The rows come from 4 hidden closed curves, with some noise, and rows from the same curve form a group. Each curve winds through 8 dimensions. The rows are also pushed far along 5 directions, which tell nothing about the answers.
Known rows, each followed by its group:
[-17 -31  36 -31 -37   2 -22  -5 -27  13 -11  44   8  28 -46 -17   7  11] | W
[-11 -28   5  16   1 -10  12  -3  24 -38 -10   5  25   2  10 -27  -9  20] | W
[-15 -14  45  62 -18  10 -45  11  -7  -5 -12   4  -7  17   6 -37  10  10] | S
[ 16  11 -31 -47   7  -6  20 -15 -35  11  16  28  14 -22 -14  42  -1 -17] | S
[ -2   2   0  -1  -1  26  14  -7 -20  -1  -7 -19   8  -2  -7  -4  10  -3] | W
[  9  19  11   4  11 -10 -23   2  16  23   2  -8 -18  -9  -8   3  14  19] | C
[ 11   7 -14 -21  14 -22  24  12  31  11  16  -4  -2   5   1  30  -1 -22] | W
[ 35  -3 -10 -29   8 -12  -6  18  14  34  18  19 -44   7  -7   3 -21   7] | C
[ 20   0  21  10   2  -3 -15   3 -14  33  -1 -12 -25  25 -17 -23   5 -17] | S
[ -4 -17  -1   3 -15   8  16 -11  11 -35  -9  22  32 -16  14   8 -18  -2] | W
[-26  23   9 -16 -10   4  -6 -22 -36  10 -10  -5   7  -1  -4   6  19 -10] | C
[-16  -1   0 -50  -3  13  39 -14 -38   3  -1  10  16  12 -24  26   9 -15] | W
[-20   4 -10  43  22  -3  17  -7  11 -24  -9 -39  70 -11   6  12  30 -46] | C
[ 20   0  -5  19 -15  -7  -5  11  22   2   7  -2  -4   9  11 -14 -21  -3] | P
[ -7  12  -9 -10 -10   3   0 -18  -8 -16  -1  23 -13 -18  33  -2 -26  19] | P
[-23 -21  27  42  13  31 -37 -13 -12 -25 -33   8  10 -31  10 -33  12  32] | C
[ -1 -21  12  -5  -8  -3 -16   2 -17   9  -4  20  10   8 -22 -15   7   1] | S
[ 54 -16  16  -4  -9 -36   8  25  28  29  31  26 -16  37 -30  19 -13 -19] | W
[ -2  -5  -7  -6 -18   7   7   3   4  -4   2  12  20   1   1  18  -7 -27] | C
[  5  11 -11  11  27  -7  10   2  23   2   3 -19  -7  -9  26  -7  -4  -1] | C
[  5  16 -11  26   9   0   1  -5  20 -20   0  -7 -11 -22  46  -6 -19  11] | P
[ 29   6  -4 -17  37 -14   1   2   3  22  13  10 -48  -4   0   7  -8  18] | W
[-10  11 -11 -10  -1  -4 -20   3   4   7  -3  -3 -14  -8   0  11  -3   3] | P
[ 77  -4 -10  19   2 -44   3  47  81  26  42 -10 -14  15 -19  19  -5 -10] | P
[-22  12 -18  12  21   0  39  -6  25 -28  -8 -34  41 -18  30  22  12 -32] | W
[ 20 -12  28  32  27  -6 -40  23   1  31   1  -5 -39   8 -16 -25  19  14] | S
[ -7  25 -13 -39  31   3 -10  -9 -25  40   1   9 -37  -8   0  17  -9   4] | P
[ -7  -8  10   1   5   1   4  17   9  13   3  -8  -2  24 -11  -4   6  -6] | S
[ 16 -15  17   8   2 -36 -34  16  29  20  13  37 -23  23 -14  -5 -22  18] | W
[ -6  17 -12  -4   4 -11  15 -11   5  -5   8   4  36 -13   6  20   3  -3] | P
[  7 -10  19  34   6  -3 -21  24  51   1   1  -9 -10   4   1 -10   6  15] | W
[ -3  19   0  -4   5  -1   5   5  -4   7   5 -23 -29  10   2  20  10 -12] | P
[ 14  -7   6  23  22 -23   1   2  22  -1   4  -5 -12  10  14 -24 -11   8] | W
[ -8  19  -5 -32  13  -1  31 -20 -24   4   7   6  15  -5  -4  41  18 -28] | S
[ -8  12   0  25   2   7   8 -16  -1 -16 -11 -27  30 -13   9 -17   8   9] | C
[ 29   4 -24 -17  25 -26  -9  19  48  23  16   2 -37  -2   1   8 -22  14] | S
[ 12 -10 -17   3  24  -4  -8  -2  -3  -3  -2   6  -5 -18   3 -12 -10  15] | C
[ -7  -5  16 -10   2  -1  20  -4 -15   0   6  10  -2  22  -3  -1   5  -4] | S
[  0  10  17  -7   0   5   8  -2  -5   6   4   0 -19  12  -2  21   9 -10] | P
[ -1  17 -20 -48  14  30  -5 -16 -34  13  -2  31 -24 -38  -3  43 -12  15] | S
[-10 -19 -10  25 -12   3 -26  10  11 -18 -11   2  14 -10  12 -30 -16  16] | S
[ 19 -15   6  12 -18 -22 -26   8  22  -2   4  19 -20   8   5 -34 -19  23] | C
[ 38 -26   4  21 -10 -32 -24  23  25  -6  21  27 -33  13   3 -30 -22  32] | S
[  2   6  25   6  19   7  -3  -8 -11  12  -7 -13  -6  -5  -9  -3  35  -8] | W
[-21   5 -20 -14  36  15 -21 -15 -17   0 -13  15   9 -45   2  28   8   2] | C
[ -3   8  10 -18  -1  20 -21   1  -7  27  -5  12 -24  -4  -8   6   1   9] | W
[ 16   9  10  24  36  -6 -30  13  -1  10   3 -25 -66  -4   2  -9  15  32] | S
[-23  -9   5  18  10 -12   8  -6  42 -33 -14 -11  18   0  25 -12   1  -4] | P
[ 22 -14 -12 -42 -37 -16  33   0  11  -1  17  31  41  11 -28  22 -10 -21] | P
[-25  22  -4  23   2  29   7 -15 -34 -13 -18 -33  15 -14  21   9   8 -26] | W
[ -1  15  -1 -14  12  29 -20   4 -39  23  -8  -6 -35 -20 -17  31  11   4] | W
[ -7 -21   5  16 -30 -15  47  -5  14 -43   7  -8  65  29  -3  -7   6 -24] | S
[ 39 -29  17  27 -11 -32 -20  35  39  19  25  19 -13  45 -29 -13 -12   0] | C
[ 30  -1  -2  32  35  -8 -16  17   6   9  12  -9 -44  -8  19 -17  -5  20] | S
[ -8  -2 -10   1   2   6  24  -3  29 -27  -2   4  11 -15  34  -1 -17   7] | P
[  4  14  13   6  31 -22 -28  -3 -24  31   4  -7 -36  11 -13  -7  19   6] | C
[  6  -4 -14 -30 -31  -2  28 -15   9  -9   5  31  59  -9  -7  24 -14 -26] | P
[-24  16  29  17  16  -3   0   1 -13   9  -4 -29 -26  22  12  -7  27 -10] | P
[  2  21  20  55  54  19  -3  14  16   8  -5 -47 -42 -12  38  -9  20   7] | P
[ -8   3  -5 -15  28  17  -2  -4 -25  11  -5  13 -19 -15  10  21   2 -18] | C
[ 26  -6  -4 -10  20  -3   7  20 -12  32  14 -14  -8  16 -39  13  17 -17] | C
[ 13   2  -9  10   0  -1   6  18  37  -8   9 -14  -5  -6   9  21   0  -7] | S
[ -7  -7  -7  10  11  -8 -25  -2 -16   0  -4   6 -14   1   4 -18  -6   8] | C
[ 19  14  -1  18  34  11   3   8  12  18   7 -11 -19 -14  15   7  -2  10] | P

New rows, each followed by its group:
[-26 -28  16  11 -17  16 -29  -6 -37 -11 -17  29  -6  10   3 -52 -18  35] | S
[  4  23 -23  15  40   5  10  -8  -1 -18  -3 -20  -4 -45  24  40   6  -4] | W
[  2  -7  14  16  11  -5  12  -5   0  -3  -4   5  21   3   1  10   0 -21] | W
[  0 -24 -10  -6  -7   4  -8  -3  15 -14 -15   6  10  -9  -7 -27 -17  19] | S
[-11  -7   1  25   9   4 -18  12   2  -2  -6 -11 -16   7  13 -23  -8   7] | C
[ 23  -6   6 -21  -4  -1  -5   8  18  24   9  24   3  -2 -25  14  -1   5] | C
[ 11   9 -19  34  21   6 -35  -1  25 -18 -11 -11 -18 -52  30 -12 -13  41] | C
[  6  12 -14   8  17 -13  12   7  26 -12   7 -14  -5 -14  17  31   0  -8] | W
[  5  -1   7 -34  20  10 -22   4 -31  41  -5  -1 -41   5 -39   2  14  12] | S
[-14  -2  -8  30  37   0   3  -8  11 -32 -10 -12  -3 -24  40  -9   2   7] | C
[ 21  -4 -36 -10  13  -7   7  22  30   7  14  -1  -7  -8   6  17 -20 -11] | C
[ 28   1   2  14  15 -16  -8   7 -14  12  16   5 -14   0  -9   4   8  -1] | S
[-10   1 -10   4 -24   7  -3  -8  -5 -18  -8   7  12  -7  13   1 -22  -4] | W
[ 26  -1   4  10   2   6   0   3  24  -9   2  -1 -14 -19  10   3   3   7] | W
[-17 -11  29 -12 -25   0  -1 -17 -59   3  -8  22  15  29 -31   0   7 -14] | W
[ 10   4   6   9 -12  19  10   0 -28  12  -2 -14  14   9 -17  13   5 -33] | W
[-27 -14  10  -1 -41   1  11 -14 -23 -36 -10  15  34  14  -5   2  -6  -7] | W
[-38  -9   6  10  -6  13 -29 -12  -5 -40 -24  19 -13 -27  27  -8 -12  41] | W
[ 16 -15   7  -9 -22   4   8  -5  17 -15  -1  22   8  -6   1  -3  -7   2] | W
[-21  16 -36 -52   6  15  28 -27 -45 -15  -7  10  28 -41   5  42   8 -20] | S
[ 10  13 -12  -1  45 -16  14  21 -14  26  17 -40 -16  13 -19  35  39 -45] | C
[-34  -1   4 -47   2  18   8 -15 -27   9 -15  10 -10   9 -12  11   0  -7] | P
[ -2  -3  -9 -39 -17 -26  -7 -18 -13   0   4  35 -11  12 -10  -1 -21  10] | P
[ -2   0  -2  -6   6  24   9 -20 -12 -16 -11  11  14 -31   9   5  -2  10] | C
[-37   6  12  -4  27  31  -8 -19 -61  13 -27   0 -13  -7   9  -9  -4   0] | W
[-26 -15  13 -28  -2   7   0 -11 -21  -2 -18   3 -19  17  -9 -16  -1   1] | P
[-16  -7 -16 -24   1   4  22   1  15  -9  -1   5  24  -2   3  11 -10  -6] | S
[  2  -8 -32 -25   4  -5  28   1  21  -4  10  18  50  -6  -8  36 -11 -34] | C
[-36  18  13  11  38  32  -1  -9 -33  15 -17 -17   1 -13  15   9  25 -15] | S
[ 11  -1  22  36 -20  -4  -5  17  26  -4   4 -35  -7  23  -3 -22  25  -7] | W
[ -3 -16 -22 -28 -25 -10   7 -10  -9 -27   3  35  21 -15   4   4 -16   8] | S
[ -7 -25 -10   3  -3 -10 -28  25  13  -6   2  10 -16   5  -7  -4  -7   8] | C
[-14   5  -9   8   5  33  -1  -6 -22 -14 -18 -16  13 -31  -1  21  10  -3] | W
[ -2 -22  15  58 -32   5  -2  15  16 -32  -9 -29  38  17  -8 -19   6 -12] | W
[-15  16   7  45  29  25  33  -4 -31  -7 -10 -53  26   7   8  16  18 -39] | W
[ 16   5  36  14   9 -21 -12   2  -5  32   7 -11 -13  28 -29 -22  26   9] | C
[ 23  12 -20 -28  -7 -22  35 -11   1  -5  18  -1  25  -2 -14  32   8 -21] | C
[ -2 -26  12 -13 -23  -4 -12  -1  32 -12 -11  27 -12   8   5 -28 -24  20] | S
[ 30 -10   1  -7 -10 -12   6  15  28  15  20  27  -4  17  -7  -3 -25  12] | P
[-16   5  -9 -40   1  -2 -28 -11 -35  24  -4  29 -24  -2 -15  -4 -17  28] | P
[-23   1 -18 -12  12  13  20 -18 -14 -30 -12 -10  33 -27   0  19  15   0] | S
[-10  15  12  12  29  11  31 -12   3  10 -12 -43  26   6   0  10  30 -46] | S
[-13  -6   4  26  18  -6 -22   9   4   1 -11 -20  -4   1   0 -18   4  10] | W
[ 10  11  -9   4  25 -17  14  -6  22 -11  10   5  -4 -16  23  18   0  -3] | S
[  5   9   1 -43  -3   1  17  -8 -13  12  11  14 -18   9 -17  26   7   2] | W
[  9  -3 -10  36   5 -13  12  11  22  -7   4 -30  18  10  19 -20  -3 -23] | S
[-26   1  -4 -17   4  14  -3  -9 -10   2  -9  24  19 -15   8  12  -5  -5] | S
[ -8   1  18  16  29   7  23   0 -15   0  -5 -32   0  12  -5  -1  28 -11] | W
[ -4  -6  -4 -15  -8  16 -10  -8  -5  -2 -13  16 -14  -8   6  -6 -24   6] | P
[  1 -10   8  21  -2  -3  -2  13  47  -7  -1  -5  20   1   1  -1   4  -2] | W
[ 20 -20  13 -19 -20 -10 -12   0  12   2   3  29  -6   3 -23 -10   2  17] | W
[ 35 -12   7   2  25 -26   2  30  49  25  18  -2 -32  18  -7  -1  -5   3] | W
[ 14   1 -28 -37  19  -2  12 -10 -23  15   7  13   2 -14 -13  16  -8  -8] | C
[ -5   9   9   8  41   7 -19  10  12  19  -6 -18 -38  -6   0   8  12  12] | P
[-27   6 -10 -15  14  18   0 -21 -30 -23 -16  -3 -14 -24  14   1   3  24] | S
[ 15  14 -17 -36  24  15 -10  -2 -14  36  -2   4 -35 -18 -12  27  -8  -8] | P
[ 19 -11 -13 -11   4 -44 -18  19  34   0  22  23 -38  11   2   4 -14  17] | C
[-25  17  -4   4  17   8  14  -7  -5 -13  -9 -22   4 -14  19  25  14 -15] | W
[  7   0  13  -7 -24  15  14  -4  -8  -4   0  -4   2   4  -8   6  14 -14] | W
[ 24 -15  19  58   2  -9  -7  15  31  -6   7  -9  10  13   3 -35  -5  18] | P
[-13  16  -7  -3  27   6   2  -6  -8   9  -9 -23 -15  -4   9  -1   4  -3] | S
[  7 -10  -6   3 -33   4  -9   1   1 -14  -3  18   7  -1   1  -3 -27   4] | W
[-16 -24   7 -36 -15   8   9  -7 -24   5  -1  44  10  22 -16   0 -15  -8] | C
[ -3 -15 -16  27 -10 -26  24  10  35 -23   1 -25  62  17  -2 -11  -4 -29] | W
[ 14  10  -4  -8   9  23  12  10   9  14   5 -14 -14  -9  -4  23   4  -5] | W
[  8  -2  18  21 -16   6 -22   3  -9   6   1  17 -14   4   4  -6  -4  -3] | S
[-25 -10  31  25  -3  20 -54  16  -1   2 -19  -2 -46   4  -1 -24   7  39] | S
[-15 -23  -4  11 -22  -3  -8  -9  -8 -42 -10  19  20 -12  14 -24  -8  20] | S
[-10 -12 -10  22  15   2 -19  22  -1  -5  -4 -17  -9   0   1  -2   7 -10] | C
[-22  25 -28 -25  25  19  13 -20 -31  -2  -7  -3  11 -32   4  46  -1  -5] | W
